The rows are grouped in 3 ways, from coarse to fine. Each group lies inside one group of the grouping before and may be the whole of it. The rows also spread widely along 11 directions, which tell nothing about the answers.
In the rows, 128 means zero.
Some rows, each with its group in each grouping after it:
[125 162 156 116 112 118 123  93 119 145  64 146 104 183 140  94 147 131
 100 139 150  94 142 105 136 130 132 137 148 162 118 142  97 117] | Q505 tefe Q464
[152 138 117  93 121 140  85 114 119 142 101 101 110  80 108 136 140 156
 118 165 166 152 163 158 102 130  93 123  78 141 113 112 155 133] | Q505 ziza Q245
[156 182 134 133  90 142 106 100 115 115  89 117 111 143 113 153  70 157
 152  96 179 121  54 146 120  90 109 131 192 131 118 119 140 122] | Q219 pone Q802
[162 183 127 102  96 128 131 125 118 112 133 105 136 116 126 124 102 117
  86 119 163 134 117 110 166  87 136 122 130 135 136 133 153 167] | Q505 vigod Q145
[113 154  82 108 111 144 103 108 134 131 159 145 124  63 121 150 175 104
 100 142 157 180 124 122 164 126 130  97  72 141 129  87 139 133] | Q610 vibi Q794
[106  89 108 116 135 127 101 122 131 130 114 106 110  87 129 104 147 120
 103 139 119 165 163 135 121 152 136  92  88 146 113 116 124 113] | Q505 tefe Q240
[120 110 165 107 113 143 128 117 115 131  90 117  98 155 145 109 129 170
 126 147 125 120 151 120  89 114  84 150  95 152 143  95 141 123] | Q219 rul Q93
[138 189 114 167  88 163 133 102  95 154  80 144 109 111 110  96 128 134
 156 147 171 144  74 187 173  83 124 141 130 133  80 143 140 103] | Q703 vesu Q313
[152 157 137 116 116 115 109 131 133 123 127 118 116 148 147 134 125 156
  96 122 150 122 141  97 108 129 149 136 168 128 135 140 134 179] | Q219 tilir Q401
[167 144 129 127 113 130 136 157 123 132 109  89 118 126 134  90 116 143
  77 135 128 146 156 105 136 112 164 142 146 125 129 172 119 167] | Q219 pone Q630
[193 177 185 122 101 101  96 111 117 139  53 112 107 179 130  86  83 156
 126 131 153  67 142 163  88 142 135 148 190 138  75 187 121 172] | Q703 gad Q940
[136 182 149 120  83 134 132 116 125 121 124 157 125 152 167 123 144 143
 104 150 152 122 112 122 139  98 141 142 142 129 133 133 158 158] | Q703 vesu Q175
[162 156 143 143  96 142 159 134 114 118 117 112 120 124 129  90  91 117
 105 108 136 145  90 103 167  77 145 138 149 128 134 142 133 135] | Q610 komo Q478
[135 164 122 125  85 134 111 115 134 115 139 148 122 123 156 132 118 127
 104 134 158 136 101 126 138 103 147 126 150 130 119 131 155 158] | Q703 gumur Q526
[172 167 117 107 128 134 124 135 107 146 111  80 115  99  94 126 133 154
 102 130 165 140 154 119 147 119 126 137 120 126 116 134 131 160] | Q505 ziza Q462
[106 158  95 178  74 172 148 122 101 144  77 146 116 100 124  27 112  83
 143 152 154 171  63 157 212  53 125 148  85 170  79 150 133  79] | Q219 vug Q342
[126 155 124 122 100 149 131 132 114 141 104 129 109 131 128  98 129 138
 114 141 147 134 120 116 154 100 127 156 112 152 121 121 121 139] | Q219 pone Q446
[127 162 126  94 103 129 119 144 127 128 137 126 123 124 137 118 138 130
  96 135 148 123 142  96 156 112 141 129 106 148 123 115 148 179] | Q505 ziza Q162
[119  68 132 143 152 129 128 135 131 134 105 105  86 147 157 100 124 178
  89 130 113 132 169  82  59 163 166 160 178 125 132 138  83 120] | Q703 gumur Q411
[103 113 122 134 149 139 115 131 110 170 134 135  88 100 101 137 199 161
 138 137 112 146 163 173 138 164 150  90 105 111  88 110 139 141] | Q703 gad Q317
[ 64  80 114 166 115 148 125 153 137 134 132 171 101 132 193  68 143 157
 107 186 108 149 123  91  95  94 149 192 114 147 127 126 135 120] | Q219 vug Q342
[ 75 133 103 158 103 128  96  96 149 125 142 200 116 123 192 144 180 137
 100 170 136 160 104 141 112 124 172 118 154 120 120 126 149 117] | Q703 vesu Q313
[161 132 119 134 117 118 114 151 124 120 162  96 128  81 135 148 127 137
 101 119 118 179 134 173 132 125 186  62 151  76 109 156 181 177] | Q703 vesu Q175
[135 114 139 127  94 132 101 115 132 110  94 124 108 132 165  88  79 134
 122 141 138 126 115 134  87 123 131 142 146 148 105 132 134 120] | Q703 gumur Q411
[122 101 119 147 118 110 126 135 141 107 144 121 122 106 158 106 109  87
  85 103  96 172 115 112 143 129 196  66 162 112 123 144 129 137] | Q610 vibi Q794
[130 153 104 139 147 133  76 104 137 151 142 157  92 124 129 203 165 213
 128 137 180 114 121 122  58 155 137 167 193 110 115 111 127 151] | Q703 gad Q317
[145 169 112 123  96 136 112 145 109 126 152 118 133  76 115 119 110 118
 125 134 141 148 104 170 174  85 138 101  99 121  95 131 187 175] | Q505 vigod Q145
[132 155 140 142  98 139 153 108 123 105 115 144 120 146 164 135 129 139
  80 142 149 155  97  95 135  67 138 143 155 118 170 134 153 113] | Q505 tefe Q464
[ 39  87 119 157 114 124  94 116 149 134 149 216 111 115 202 109 207 127
  93 219  83 168 145 158 105 125 170 104  92 122 119 131 182 115] | Q505 vigod Q145
[152 163 125 164 143 163 177 120  77 171  84  97  92 118  66 127 159 166
 126 123 151 163 117 144 178  89 130 130 135 102 128 137 118  94] | Q505 tefe Q464
[128 145 176 137  99 107 115  90 130 129  70 158 101 194 168  93 119 126
 113 128 129  91 125 137 112 141 157 120 190 143 102 161 116 126] | Q703 gad Q317
[160 168 108 105 133 117 105 162 125 169 140 117 122  90 120 105 189 142
  59 178 141 146 212 123 155 142 168 126  96 123 109 174 141 208] | Q505 ziza Q245
[106 130 119 117 112 133 101 119 136 141 116 155 102 124 151  96 151 140
 111 151 148 113 144 110 113 141 133 162 113 164 103 117 113 138] | Q703 gad Q317
[154 157 155 151 111 131 128 106 111 129  91 122 109 141 127 130 119 149
 121 136 143 145 104 160 128  96 136 108 169 105 124 159 157 118] | Q505 tefe Q240

New rows, each followed by its group in each grouping:
[102 194  64  80  72 129  83 124 138 130 136 152 139  92 126  92 134  59
 104 109 179 123 107 105 220 123 139 117  80 207  79 101 106 167] | Q219 pone Q446
[171 133 123 130 112 125 122 150 133  98 147  88 131  98 149 128  83 148
  87 115 145 148 124 108 108 107 157 146 168 111 127 148 148 178] | Q703 gad Q940
[139 181 167 110 105 120 110  72 110 127  69 132 104 197 124 136  99 153
 134 104 172  69 101 113 117 120 108 134 192 154 122 114 112 118] | Q505 vigod Q145
[116 158 159 122  83 140 149  58 113 120  58 138 101 188 136 102 120 102
 118 101 159 118  97 119 168 120 125 101 162 164 130 115 100  76] | Q703 gumur Q526
[138 103 113 162 133 154 139 139 109 138  92  92  98 109 132  86 100 174
 119 137 142 148 124 114  90 113 140 182 151 129 117 139  98 105] | Q703 vesu Q313
[152 141  94 118 134 148 133 127 111 148 102  77 112  86  96 105 143 143
  87 141 169 162 158  92 145 120 125 159 104 145 132 127  99 118] | Q505 ziza Q462
[ 74  62 148 179 135 134 148 104 133 125  96 156  95 152 187 110 165 145
  82 176  87 184 142 123  93 122 177 105 162  97 157 149 140  61] | Q505 ziza Q245
[ 88  97 137 148 136 115  98 145 128 137 139 152  95 141 154 134 124 168
 131 124 102 117 120 127  99 137 176 107 183 107  98 123 148 151] | Q505 ziza Q245
[158 140 154 116 131  99  91 126 137 131 105 117 108 154 145 128 128 167
  91 142 136 109 165 122  75 148 149 127 176 117 121 165 132 167] | Q505 tefe Q240
[ 80  70 153 132 130 119 127  93 143 115  96 145  98 166 182 110 153 141
  85 135 107 132 156  96  85 160 160 120 158 143 144 115  98  89] | Q703 gad Q940
[146  86 129 137 158 133 126 113 128 144  90  90  95 125 143 127 174 192
  69 170 132 171 203 116  48 167 150 146 147 107 155 153  99 100] | Q703 vesu Q175
[120  43  95 150 168 130 130 154 142 126 144  84 100  88 149 108 132 154
  64 132  98 182 175  59  71 155 182 141 147 113 158 129  81 120] | Q610 vibi Q794
[131 132 163 148 112 155 136 118  99 147  90 128  93 142 122 126 130 178
 158 155 126 138 116 181 110  93  95 131 115 115 119 115 166 115] | Q219 rul Q93
[153 157 111 120 113 128 110 100 127 139  87 103 118 120 117 110 143 118
  91 137 166 163 148 137 143 132 138 108 129 144 116 152 117 117] | Q219 vug Q342
[131 136 134 139 136 141 149 112 112 155  97 119 103 124 121 134 196 157
  79 171 136 183 173 136 133 126 148 111 115 105 149 147 138 107] | Q505 ziza Q162
[ 98 129  84 152 122 160 132 128 111 138 139 130 107  86 126 125 142 145
 128 123 151 163  98 122 152 108 146 139 125 131 111  98 121 114] | Q703 vesu Q313
[130 189  76 145 125 123 112  76 135 153 108 148 113 125 103 133 156 109
  93  92 188 134  98  89 173 149 167 121 196 154 114 141  55 101] | Q610 komo Q478
[111 119 129 165  89 121  85  96 152 114 113 177 109 135 190 116 120 128
 109 170 134 150  98 168  81 122 168 112 181 117 101 166 155 118] | Q703 gumur Q526
[ 96 102 137 139 123 129 135 120 120 131  98 136 102 144 149  87 143 128
  99 139 108 137 137 108 133 121 152 120 131 140 124 129 117 104] | Q505 tefe Q464
[103 114 136 148 118 125 121 130 132 130 112 145  99 166 165 120 120 163
 103 132 118 124 117  99  95 123 165 147 188 126 133 136 111 133] | Q219 pone Q446
[153 209 104 153 108 117  87  93 125 150 105 157 118 127 120 155 134 142
 118 137 188 125  83 158 141 113 157 122 202 113  89 169 141 144] | Q505 ziza Q462
[116 120 160 141 109 141 138  94 111 129  68 125 100 155 143 104 128 141
 117 149 128 143 121 132 121 106 122 124 135 131 135 125 137  82] | Q505 ziza Q462
[141 165  95 110 129 151 115  96 106 155 116 100  96 106  74 160 152 153
 134  96 186 139 126 135 157 150 122 111 137 138 108  90  99 127] | Q703 gumur Q526
[138 139 118 163 131 132 152 140 122 131 126 112 110 158 142 123 107 163
  91  97 146 136 105  66 132 101 179 158 216 111 144 153 103 141] | Q219 vug Q342
[ 94 142 115 143  95 124 101  73 150 118 115 180 113 145 175 134 159 111
  92 148 151 153 107 134 124 135 167  98 169 134 125 138 129 103] | Q703 gumur Q526
[152 207  83  93  65 146  75  92 144 104 118 144 142  99 164 122  98 131
 100 157 234 117  93  87 111  90  90 210 114 193 123 109 120 144] | Q703 vesu Q313
[119 143 137 124  98 131 122 146 116 133 119 123 113 136 127  98 111 126
 129 109 117 121 110 137 166 110 155 104 138 136  95 128 138 166] | Q219 pone Q630
[147 146 140  91 145 160 159 124  93 154  95  71  93 136  80 145 154 191
 114 118 168 127 169  76 135 122  93 164 102 140 157  75 106 127] | Q505 ziza Q162
[175 167 127 134 130 151 157 112  92 152  74  75  96 133  76 105  93 150
 125  94 175 123 109  84 144 113 114 164 159 143 131 123  67 107] | Q610 vibi Q794
[126 217  91  82  96 130  86 130 109 144 161 140 129  92  94 137 137 116
 137 109 180  95 104 134 203 110 120 117  95 165  76  92 153 201] | Q505 vigod Q145
[148 197 106 112  99 122  97 116 143 139 118 149 123 147 147 135 141 143
  76 141 181 116 128  92 128 123 150 169 168 149 128 151 108 168] | Q219 pone Q446
[116 139 142 154 123 136 125  79 115 140  76 142 100 144 124 135 164 140
 120 146 140 158 117 163 132 123 133  93 150 118 129 140 134  76] | Q505 tefe Q240
[ 90  64 121 120 142 127 133 137 141 131 119 115 102 137 162 108 173 144
  58 144  98 168 193  75 100 159 169 125 122 138 159 119  91 115] | Q219 pone Q446
[156 154 152 133 119 127 108 140 100 143  88 108  97 154 110 108  60 179
 162 102 152  73  97 128 108 109 127 156 194 127  77 135 130 162] | Q505 ziza Q245
[ 98 156 129 124 103 138 123  97 123 150  85 162 102 162 143 110 174 134
 103 155 145 130 133 116 144 127 134 140 129 158 128 125 103 110] | Q219 pone Q446
[118 123 159  79 120 107 101 101 147 125  78 120 101 196 162 113 143 147
  74 128 132  90 185  70  85 173 138 135 159 169 145 120  77 137] | Q219 pone Q630
[163  74 141 149 161 118 111 106 137 135  78  82  90 127 133 122 132 171
  85 155 117 167 184 120  30 170 147 123 166 104 151 156  92  92] | Q610 vibi Q794
[122 142 109 132 115 143 120 108 120 136 111 127 115 100 128 124 146 126
  99 142 153 168 126 128 148 113 140 111 122 129 126 129 136 108] | Q505 ziza Q245
[135 134 153 124 116 139 145 136 102 138  94 103 104 129 120  79 129 135
 117 139 120 138 143 136 154 107 124 121  98 136 117 134 138 132] | Q505 tefe Q240
[186 172 107  75 127 140 147 124 109 133 115  55 117 106  83 120 125 135
  77  81 192 126 168  60 169 139 124 155 119 161 141 112  76 161] | Q703 gad Q317
[182 154 121 150 128 142 155 162  90 158 100  75 111  89  87  79 122 140
 107 142 132 161 143 154 167  93 148 129 113 109  97 180 142 151] | Q505 tefe Q464
[155 113 133 133 143 162 161 156  84 164 103  67  90  88  72  82 126 149
 139 123 115 157 150 135 154 118 120 128  79 122 113 112 115 127] | Q610 vibi Q794
[132 198  75 135 103 162 130 111  91 158 109 121 117  78  74 104 133 114
 133 126 190 147  88 142 211  83 114 141  97 156  93 119 122 114] | Q505 vigod Q145
[134  80 129 161 151 144 114  84 130 132  69 103  81 122 117 134 118 176
 128 126 139 159 119 127  48 145 118 139 172 122 141 116  90  44] | Q610 komo Q478
[104 141 123 124 110 158 156 123 115 107 162 138 119 123 153 159 130 163
  99 134 150 146  95  68 137  61 119 170 125 124 182  78 161 129] | Q505 vigod Q145
[109 144 111 163 103 170 155  63 119 143  90 163 101 108 141 132 210 127
  87 195 159 217 124 161 150 101 131 118 104 119 159 137 141  47] | Q703 gumur Q526
[107 116 170 145 134 129 145 145 104 154  86 120  80 198 124  96 119 172
 139  97  95  85 127 111 132 133 166 128 193 128 104 132  97 142] | Q219 pone Q630
[116  52 144 135 145 130 106 137 126 131  77  93  84 129 149  75  93 165
 117 149 107 130 165 110  55 145 134 148 137 139 114 130 107 102] | Q505 ziza Q245
[123 112 147 125 109 132  83  96 129 118 111 133  94 133 139 161 108 171
 158 127 143 128 103 175  67 140 115 102 159 117 105  95 162 123] | Q703 gumur Q526
[105 112 145 123 126 131 118 124 130 132 140 150 100 135 154 137 157 153
 113 143 109 135 138 107 102 132 139 119 119 122 141  92 139 142] | Q610 vibi Q794
[124 116 135 137  93 117 123 133 148 114 143 148 134 106 200  95 176 111
  52 195  99 194 168 155 121 120 190  91 104 102 137 177 181 149] | Q703 vesu Q175
[105  84  83 168 126 152 136 165 115 147 129 114 114  41 132  63 148 111
  94 174 105 210 148 149 162 100 168 114  71 118 101 157 150 111] | Q505 ziza Q245
[104 213  90 146  83 151  92 108 125 160 128 213 119  96 143 126 187 136
 123 210 185 144  94 160 165  80 122 164  96 140  96 137 176 140] | Q505 ziza Q245
[133 146 149 109 113  98  62  66 145 133  91 154 117 138 154 154 180 132
  91 188 136 147 172 199  76 164 135  64 131 122 118 154 170 123] | Q505 vigod Q145
[146 150 143 110 102 148 124 146 120 126 165 134 110 110 143 152 145 175
 117 157 140 141 135 140 116 100 126 139 107 101 135 107 190 191] | Q703 gumur Q526
[146 161  88 115 114 192 145 151  81 142 138  84 106  59  76 133 117 184
 161 119 190 146  97 115 159  80  80 188  70 141 118  61 139 143] | Q703 vesu Q175
[188 156 152 131 104 119 106 124 121 129  77  92 117 126 133 101  93 149
 103 162 148 136 141 154  98 106 130 136 151 115 109 178 157 148] | Q505 ziza Q462
[163 135 124  84 107 131 111 125 137 106 134  96 120 117 154 133 111 151
  76 132 164 136 158  83  91 132 125 155 130 142 150 112 130 162] | Q703 gumur Q411
[ 71  75 119 126  94 114  65  36 163  86  52 156 105 149 187  98  92  95
 123 114 156 119  93 118  69 166 122 113 164 200 105  95  76  29] | Q703 gad Q940
[129 149 111 107 118 131 107 125 123 135 125 115 113 121 134 118 130 147
 110 115 158 115 140 101 127 138 143 143 140 153 108 112 103 156] | Q703 vesu Q313
[125 174 108 124 112 138 125 119 113 134 127 135 116 120 118 136 133 139
 118 115 168 126  95 107 169  96 136 138 141 140 117 114 130 139] | Q505 tefe Q464
[128 164 106 111 104 128  95 110 131 128 118 138 125 105 135 116 145 114
  97 148 162 141 129 128 147 119 128 123 106 156 115 129 135 136] | Q505 tefe Q240
[159 146 101 136 125 148 128 146 103 152 122  93 110  68  91 103 133 147
 122 132 155 158 141 156 152 120 139 140 108 124  90 138 130 152] | Q703 gad Q940
[123 138 121 155 123 130 122 133 135 140 131 159 106 132 162 108 141 152
  91 164 132 134 125  87 103 115 159 170 154 122 137 147 117 145] | Q610 vibi Q794
[150 129 126 126 110 119 101  83 135 123  73 101 119 132 135 111 125 113
  88 132 153 167 143 146 114 139 145  87 151 139 123 160 119  94] | Q219 vug Q342
[ 73 123 109 103 118 131  92 123 129 139 138 158 107 115 139 123 156 126
 128 128 134 120 130 112 149 140 139 104 103 159  99  79 135 141] | Q505 ziza Q245
[144 130 145 132 104 119 128 101 132 116  63 105 113 164 154  70 102 119
  88 127 144 133 146  91 113 127 139 138 160 160 138 159  93 104] | Q219 tilir Q401
[130 135 130 154 160 164 184 135  93 178 111 115  79 142  98 120 177 191
 106 141 136 138 149  68 134 117 134 188 133 115 162 111  80 116] | Q610 vibi Q794
[109 167 169 163 104 144 173 139 101 146  92 163  94 201 151  90 118 168
 126 139 133  89  88  85 151  68 148 184 185 123 131 142 129 138] | Q505 ziza Q162
[146  97 135 145 137 124 107 123 125 130 106 100  99 107 126 120 107 146
 124 125 114 156 133 150  84 143 148  96 151 107 113 132 130 121] | Q610 vibi Q794
[118 186 104  59  80 124  65  71 144 121 102 158 132 111 145 115 159  96
  92 172 191 117 151 121 139 135  85 134  56 206 118  96 131 129] | Q505 vigod Q145
[149 151 144 137 109 133  97 151 112 152  74 120  90 165 126  77  66 184
 155 131 153  63 109 118  82 114 120 207 178 157  78 146 100 166] | Q219 pone Q446
[154 163 137 149  99 159 110  73 112 123  72 133 102 129 125 150 107 179
 153 149 192 134  78 165  79  96  83 172 157 127 121 117 145  83] | Q703 gad Q940
[130 106 125 136 154 144 161 149 103 166 129  93  94  97  98 107 190 145
  93 129 105 174 189 138 163 149 169  98  98 104 118 135 120 142] | Q703 gad Q317
[105 161 122 125 131 125 114  96 107 160 101 136  97 153 100 146 155 144
 133  96 154 105 111 122 165 146 146  99 170 137  97 106 104 125] | Q505 ziza Q462
[137  82 164 125 149 120 147 150 122 126 119  88 102 146 149 112 140 165
  75 139  91 148 187  98  90 137 160 118 142 103 158 143 133 147] | Q505 tefe Q240
[211 183 166 139 137 158 173 119  66 146  92  49  90 138  42 166  76 185
 167  57 161 127  83 138 152  93 107 116 186  84 136 104 126 136] | Q610 vibi Q794
[102  98 136 105 124 132 142 132 125 134 104 109 103 142 143  92 159 125
  79 131 106 152 175  96 143 142 152 111 101 150 145 113 103 123] | Q219 pone Q446
[ 96 112 150 171 117 147 154 123 110 143 110 157 100 133 155 116 175 149
 112 185  98 176 125 154 137  91 154 116 120  93 136 140 176 102] | Q505 ziza Q462
[122 125 146  90 132 136 137 100 128 137 105 119  98 154 124 126 169 148
  91 118 140 119 169  62 123 152 115 137 111 161 165  80  84 113] | Q610 komo Q478
[180 133 177 103 125 133 126 128 124 133  87  93 108 132 142 130 160 193
  75 209 137 161 209 136  60 118 106 150  93 104 166 148 175 149] | Q505 ziza Q162
[176 151 166 117 119 138 151 136 112 129  98  91 107 162 144 113 110 194
  94 139 148 111 155  88  85 106 127 189 160 120 153 137 123 161] | Q703 vesu Q313
[163 159  88 124 116 173 117 108  98 153  82  77 105  78  70 115 123 155
 143 137 199 169 116 152 139  99  76 162  86 154 112 110 119  94] | Q219 vug Q342
[131 173 126 100  83 138 104 129 121 122 120 134 127 108 132 118 113 121
 129 141 162 129 106 138 157  93 116 122  95 148 103 108 171 160] | Q505 ziza Q162
[141 156 152 138  90 152 134 112  99 130  89 127 111 113 123 112 116 133
 139 155 141 159 101 183 154  76 108 107 102 117 113 127 187 113] | Q505 ziza Q245
[144 142 123 108 116 121 119 163 130 122 178 117 126 100 142 129 124 127
  89 116 120 140 137  89 145 119 166 116 125 117 131 117 147 205] | Q610 vibi Q794
